The groups are shells around one centre, one inside the other: the same stretched ball of 6 dimensions in 7 sizes.
Some rows, each with its group after it:
-4.56  0.18  0.41 -0.03  2.03  0.62  3.65 -0.22 -5.99 -2.63  0.98 -4.74  2.29 : J_96
-0.49  0.53 -1.90  2.00  1.03  0.46  0.34  1.02 -0.91 -1.15 -1.17  0.18 -1.50 : J_599
-1.32  0.78  0.10  1.60  0.78  1.05  1.07 -1.61 -0.29 -1.58  0.61 -0.10 -1.34 : J_940
-0.11  1.03 -0.51  1.69 -1.21  2.47 -0.37 -2.57  0.11 -1.70 -0.31  1.04 -0.08 : J_130
-0.88  0.28  1.20  0.55 -1.76  0.89 -0.24 -3.36 -0.13 -1.28  1.73  1.46 -2.26 : J_130
-1.48 -0.19  1.40  0.66 -0.26  0.47  0.97 -2.68 -1.48 -1.65  1.58 -0.23 -0.73 : J_743
-2.32  0.31  1.98  0.07 -1.54  2.15  1.37 -3.93 -2.36 -2.45  1.25 -1.38  1.36 : J_940
 0.35 -0.77  0.88  0.84 -1.79 -0.70 -0.80 -0.95  0.86 -0.58  0.03  2.30 -4.27 : J_781
 1.45 -0.68 -0.12  0.91 -2.87 -1.46 -2.47  0.05  2.43  0.39 -0.26  4.66 -7.41 : J_909
 0.20  0.97 -0.59  1.15 -3.04  2.40 -1.35 -2.11  0.67 -1.36 -0.98  2.05 -1.62 : J_909
 0.13 -1.50 -0.11  1.01 -0.15 -2.65 -0.13  2.80  0.18 -0.07 -1.45  1.43 -5.85 : J_940
-0.68 -0.11 -0.93  1.88  1.72 -0.36  0.96  0.80 -1.15 -1.16 -0.51 -0.27 -1.51 : J_599
 1.11  1.39 -1.48  1.79 -2.48  1.96 -2.40 -2.64  1.91 -0.68  0.29  4.01 -3.22 : J_781
-4.25  0.99  1.60 -0.66 -0.58  0.96  2.06 -2.80 -3.00 -1.98  2.87 -1.70 -1.59 : J_599
 0.34 -0.36 -1.97  1.23 -0.99 -0.44 -1.06  1.67 -1.19 -0.58 -1.59  1.48 -2.76 : J_130
-0.93  0.62  1.19  1.18 -1.46  2.48  0.73 -2.92  0.08 -2.15 -0.56 -0.22  0.21 : J_96
-0.05  0.26  0.45  0.95 -2.28  1.47 -0.72 -2.51  0.19 -1.36  0.00  1.59 -1.53 : J_130
 0.47 -1.79 -0.03  0.93 -0.45 -2.59 -0.44  2.18 -0.32 -0.13 -1.13  1.60 -4.97 : J_940
 0.78  0.64  0.40  1.72 -1.31  0.82 -1.38 -3.62  2.30 -0.68  1.80  3.62 -3.77 : J_96
-1.02  0.33 -0.16  0.47 -1.50  0.76 -0.49 -2.26 -1.68 -1.21  1.48  1.13 -1.52 : J_599
-0.80 -0.57 -0.91  1.30  0.30  0.66  1.02  0.98 -3.05 -1.86 -2.10 -1.65  1.43 : J_599
 1.05  1.43 -1.79  1.36 -3.36  1.61 -2.94 -1.89  2.04 -0.34  0.05  4.58 -4.68 : J_940
-2.68  1.25 -0.77  1.24  1.30  1.90  2.00 -0.96 -2.85 -2.25  0.18 -2.22  1.18 : J_599
-0.49  1.85 -2.04  1.62 -0.82  2.15 -1.08 -2.36 -0.41 -1.17  1.12  2.00 -1.43 : J_743
-1.32  1.62 -0.32  1.95  1.12  2.64  0.83 -4.42 -1.22 -2.10  2.44 -0.05  1.59 : J_781
-2.38 -1.25  1.53  0.08  0.19 -0.42  2.32  0.20 -3.62 -2.00 -0.57 -2.74  0.32 : J_909
-3.04  0.47  0.15  0.08 -0.57  1.73  1.88 -0.79 -3.98 -2.40 -0.41 -2.73  1.48 : J_781
 0.20  2.03 -1.62  2.12 -0.34  2.48 -1.56 -4.99  0.24 -1.14  3.24  3.16 -0.71 : J_940
-0.49  0.30  1.23  0.89 -1.15  0.72 -0.46 -4.34  0.15 -1.15  2.88  2.09 -2.19 : J_96
-3.21  0.56  2.37 -0.43 -2.09  1.95  1.85 -2.72 -1.72 -2.38  0.40 -1.80 -0.57 : J_909
-2.06 -0.69 -0.23  0.07 -0.33 -1.32  1.05  2.41 -2.49 -0.97 -1.12 -0.96 -3.46 : J_130
-2.47  1.23 -0.77  1.01  1.24  0.77  1.15 -1.56 -2.23 -1.48  2.15 -0.49 -1.29 : J_781
 0.39  1.20 -2.69  1.59 -1.65  1.06 -1.86  0.26  0.42 -0.52 -0.95  2.81 -3.62 : J_909
-1.29  1.13 -2.12  1.74  1.30  1.19  0.50 -0.58 -2.31 -1.49  0.54 -0.25  0.06 : J_743
-2.09 -0.26  1.57  0.55 -0.32  0.89  1.97 -1.09 -1.78 -2.13 -0.57 -1.90 -0.05 : J_130
-3.02  0.37 -0.98  1.01  2.01  0.77  2.70  1.26 -4.29 -2.22 -0.95 -3.52  1.46 : J_940
-2.72  0.79  1.22 -0.13 -1.97  2.25  1.20 -2.76 -2.28 -2.30  0.54 -1.34  0.25 : J_743
-0.24  0.31  0.76  1.29 -0.99  0.64 -0.22 -2.33  1.10 -1.07  0.77  1.79 -3.06 : J_781
-2.45  0.41 -0.17  0.47 -0.45  1.67  1.59 -0.45 -3.40 -2.26 -0.88 -2.29  1.29 : J_130
-3.10 -0.85  1.93 -0.53 -1.15  0.23  2.47  0.50 -3.29 -2.19 -1.46 -3.12 -0.40 : J_599
-0.26 -0.23 -1.10  2.43  2.49  0.41  1.22 -0.18 -2.05 -1.68 -0.44 -0.97  1.44 : J_96
 1.95  1.26 -2.54  2.70 -0.85  1.63 -2.63 -2.66  1.50 -0.52  0.86  4.34 -2.06 : J_909
 1.20  0.74 -2.60  2.13 -0.55 -0.01 -2.10  0.04  1.16 -0.07  0.01  3.77 -4.50 : J_743
-3.46 -0.10  2.02 -0.92 -1.05 -0.45  1.47 -2.07 -2.82 -1.44  2.74 -0.87 -2.88 : J_96
 1.47  0.36 -2.66  1.94 -0.99 -0.30 -2.45  0.21  0.72  0.05 -0.08  3.98 -4.38 : J_743
-0.64  1.63 -1.70  2.13  0.74  1.76 -0.09 -1.85 -0.18 -1.32  0.90  1.13 -1.12 : J_909
-3.28 -0.20  1.16  0.18  0.71  0.97  2.80 -1.22 -4.40 -2.55  0.43 -3.51  2.10 : J_743
 1.57 -0.45 -3.58  2.31  0.54 -1.29 -1.70  3.01 -0.61  0.03 -1.86  2.53 -3.45 : J_96
-2.44  0.07  0.68  0.88  1.27  1.23  2.24 -2.23 -3.75 -2.41  1.20 -2.53  2.48 : J_781

New rows, each followed by its group:
-0.71 -0.90  0.33  0.87 -0.61  0.46  0.83 -0.12 -2.37 -1.77 -1.43 -1.07  0.63 : J_909
-2.01  2.14 -0.43  1.18 -0.52  3.12  0.53 -3.84 -1.03 -2.06  1.72  0.06  0.25 : J_781
 2.85 -1.01 -1.50  2.20 -2.01 -0.47 -2.37  1.50  1.99 -0.14 -3.20  3.63 -3.91 : J_96
-2.40 -0.28 -0.84  1.01  2.30 -0.31  2.18  0.89 -4.39 -1.78  0.18 -2.59  0.85 : J_909
-0.83 -0.43 -1.15  0.93  0.37 -0.95  0.04  0.69 -2.35 -0.79  0.38  0.47 -2.22 : J_781
 0.63  0.73 -1.73  2.78  1.21  1.77 -0.21 -1.99 -0.66 -1.56  0.11  0.89  1.31 : J_909
-3.19  0.98  2.38 -0.79 -2.58  1.49  0.81 -4.36 -1.20 -1.77  2.97  0.10 -2.58 : J_940
-4.43  0.11  0.82 -0.64  0.24  0.02  2.91  0.78 -4.38 -2.05  0.14 -3.51 -1.05 : J_940
 0.26 -1.64 -1.50  1.18 -0.19 -1.54  0.04  3.99 -2.16 -0.76 -3.53 -0.26 -2.03 : J_940
-2.79 -0.67  1.40  0.61  1.36  0.54  3.12 -0.56 -3.88 -2.53 -0.34 -3.71  2.12 : J_599
-2.14 -0.91  1.60 -0.57 -1.84 -0.90  0.91  0.23 -1.84 -1.18 -0.16 -0.51 -3.54 : J_743
 0.34 -0.44 -0.61  1.44 -0.18 -0.26 -0.65 -1.13 -0.99 -0.85  0.71  1.62 -1.61 : J_909
-4.26  0.22  2.64 -0.63 -0.05  0.86  2.91 -3.11 -3.64 -2.42  2.58 -2.88  0.17 : J_599
-1.93  1.00  2.43  0.37 -1.72  1.97  0.66 -5.32  0.26 -1.86  2.82  0.73 -1.65 : J_96
-0.12 -0.84  1.02  0.30 -2.47 -1.51 -0.79  0.71  1.53 -0.17 -0.76  2.49 -6.94 : J_940
-2.63 -0.74  1.53 -0.18 -0.62 -0.98  1.94  1.45 -1.57 -1.35 -1.08 -1.60 -3.65 : J_940
-1.58  0.85 -0.68  0.11 -1.75  0.14 -0.80 -1.33 -1.13 -0.66  1.87  1.87 -4.26 : J_599
-1.87 -0.80  1.40  0.32 -1.06  0.58  1.91  0.72 -1.95 -2.08 -2.50 -2.31 -0.32 : J_909
-0.85  1.34 -1.92  1.57  0.39  1.33 -0.47 -2.15 -1.66 -1.20  1.90  1.23 -0.72 : J_743
-2.91 -0.47 -0.42  0.92  2.50  0.08  3.08  1.34 -5.08 -2.30 -0.82 -4.07  2.27 : J_940
-1.82  0.31 -0.78  1.59  1.83  0.90  1.95  0.18 -2.76 -2.01 -0.66 -2.14  1.11 : J_743
 0.31 -0.06 -0.45  1.52 -1.68  1.92 -0.16 -0.48 -0.60 -1.81 -2.70  0.07  0.62 : J_96
 2.66  0.01 -2.68  2.54 -1.18 -0.50 -2.88  1.06  2.38  0.29 -1.56  4.74 -5.23 : J_599
-2.14  2.33  0.78  1.04 -0.85  4.03  0.57 -6.94 -1.15 -2.50  3.67  0.20  1.89 : J_940
 1.77  0.48 -3.71  2.08 -1.17 -0.08 -2.84  1.22  0.36  0.09 -1.07  4.00 -4.03 : J_96
-1.93  1.06 -2.02  1.40  1.03  1.82  1.13 -0.19 -3.58 -2.03 -0.39 -1.71  1.78 : J_909
-1.64  2.40 -0.56  1.28 -0.78  3.38 -0.10 -5.05 -0.79 -1.95  2.75  0.97  0.31 : J_781
-1.96 -0.68  1.41 -0.63 -2.65 -0.03  0.56 -0.33 -2.01 -1.41 -0.53 -0.46 -2.51 : J_909
-0.80  0.90  0.26  1.61  0.41  1.11  0.26 -3.39  0.10 -1.35  2.24  1.22 -1.54 : J_781
 1.23  0.32 -1.61  1.29 -2.85  0.86 -2.42 -0.70  0.68 -0.51 -0.94  3.43 -3.27 : J_599
-0.78  1.64 -1.26  1.01 -1.99  2.09 -1.08 -2.19 -0.11 -1.17  0.64  1.94 -2.29 : J_743
 0.25 -0.06 -0.67  1.97  0.79  0.58 -0.11 -2.07 -1.20 -1.31  1.01  0.93  0.24 : J_940
-3.03 -0.42  0.75  0.81  2.01  0.64  3.36  0.00 -4.38 -2.60 -0.52 -4.17  2.57 : J_599
 0.34 -0.92 -1.56  1.68  0.19 -0.20  0.08  2.01 -2.02 -1.21 -2.63 -0.25 -0.21 : J_599
-0.20 -0.72 -0.36  0.29 -2.56 -1.12 -0.94  2.09  0.13 -0.32 -2.01  1.79 -5.65 : J_130
-2.53 -0.13  0.62  0.68  0.73  0.25  2.33  0.64 -2.33 -1.92 -0.96 -2.40 -0.73 : J_781
 0.12 -0.06 -0.58  1.13 -2.21  1.03 -0.50  0.77  0.12 -1.25 -2.91  0.80 -2.10 : J_599
-1.37 -1.00  1.16 -0.21 -2.52 -0.74  0.60  2.03 -0.52 -1.06 -2.67 -0.28 -4.41 : J_940
 0.42 -0.53 -0.12  1.03 -2.01  0.41 -0.77 -0.31 -0.21 -1.06 -1.45  1.37 -2.00 : J_130
-4.40  2.20  1.15  0.41  0.55  4.21  2.95 -5.67 -4.17 -3.48  3.01 -3.53  4.53 : J_96
 0.78  1.59 -1.55  2.23 -0.82  1.81 -1.73 -3.12  1.60 -0.79  1.37  3.52 -2.58 : J_781
 0.59  0.99 -1.19  1.33 -2.69  1.17 -1.93 -0.88  1.85 -0.54 -0.77  3.39 -4.58 : J_599
-0.95  0.02 -1.50  1.94  2.19  0.49  1.21  0.03 -3.09 -1.70 -0.12 -1.29  1.51 : J_599
 2.05 -0.07 -1.94  2.61 -0.24 -0.43 -1.78  0.81  2.08 -0.10 -1.43  3.54 -4.35 : J_940
-0.59 -0.25 -1.54  0.48 -2.07 -0.15 -0.64  2.48 -1.44 -0.80 -2.61  0.63 -3.28 : J_909
 0.51  0.51 -0.72  1.34 -1.95  1.65 -1.43 -2.76 -0.26 -1.19  0.49  2.26 -0.85 : J_909
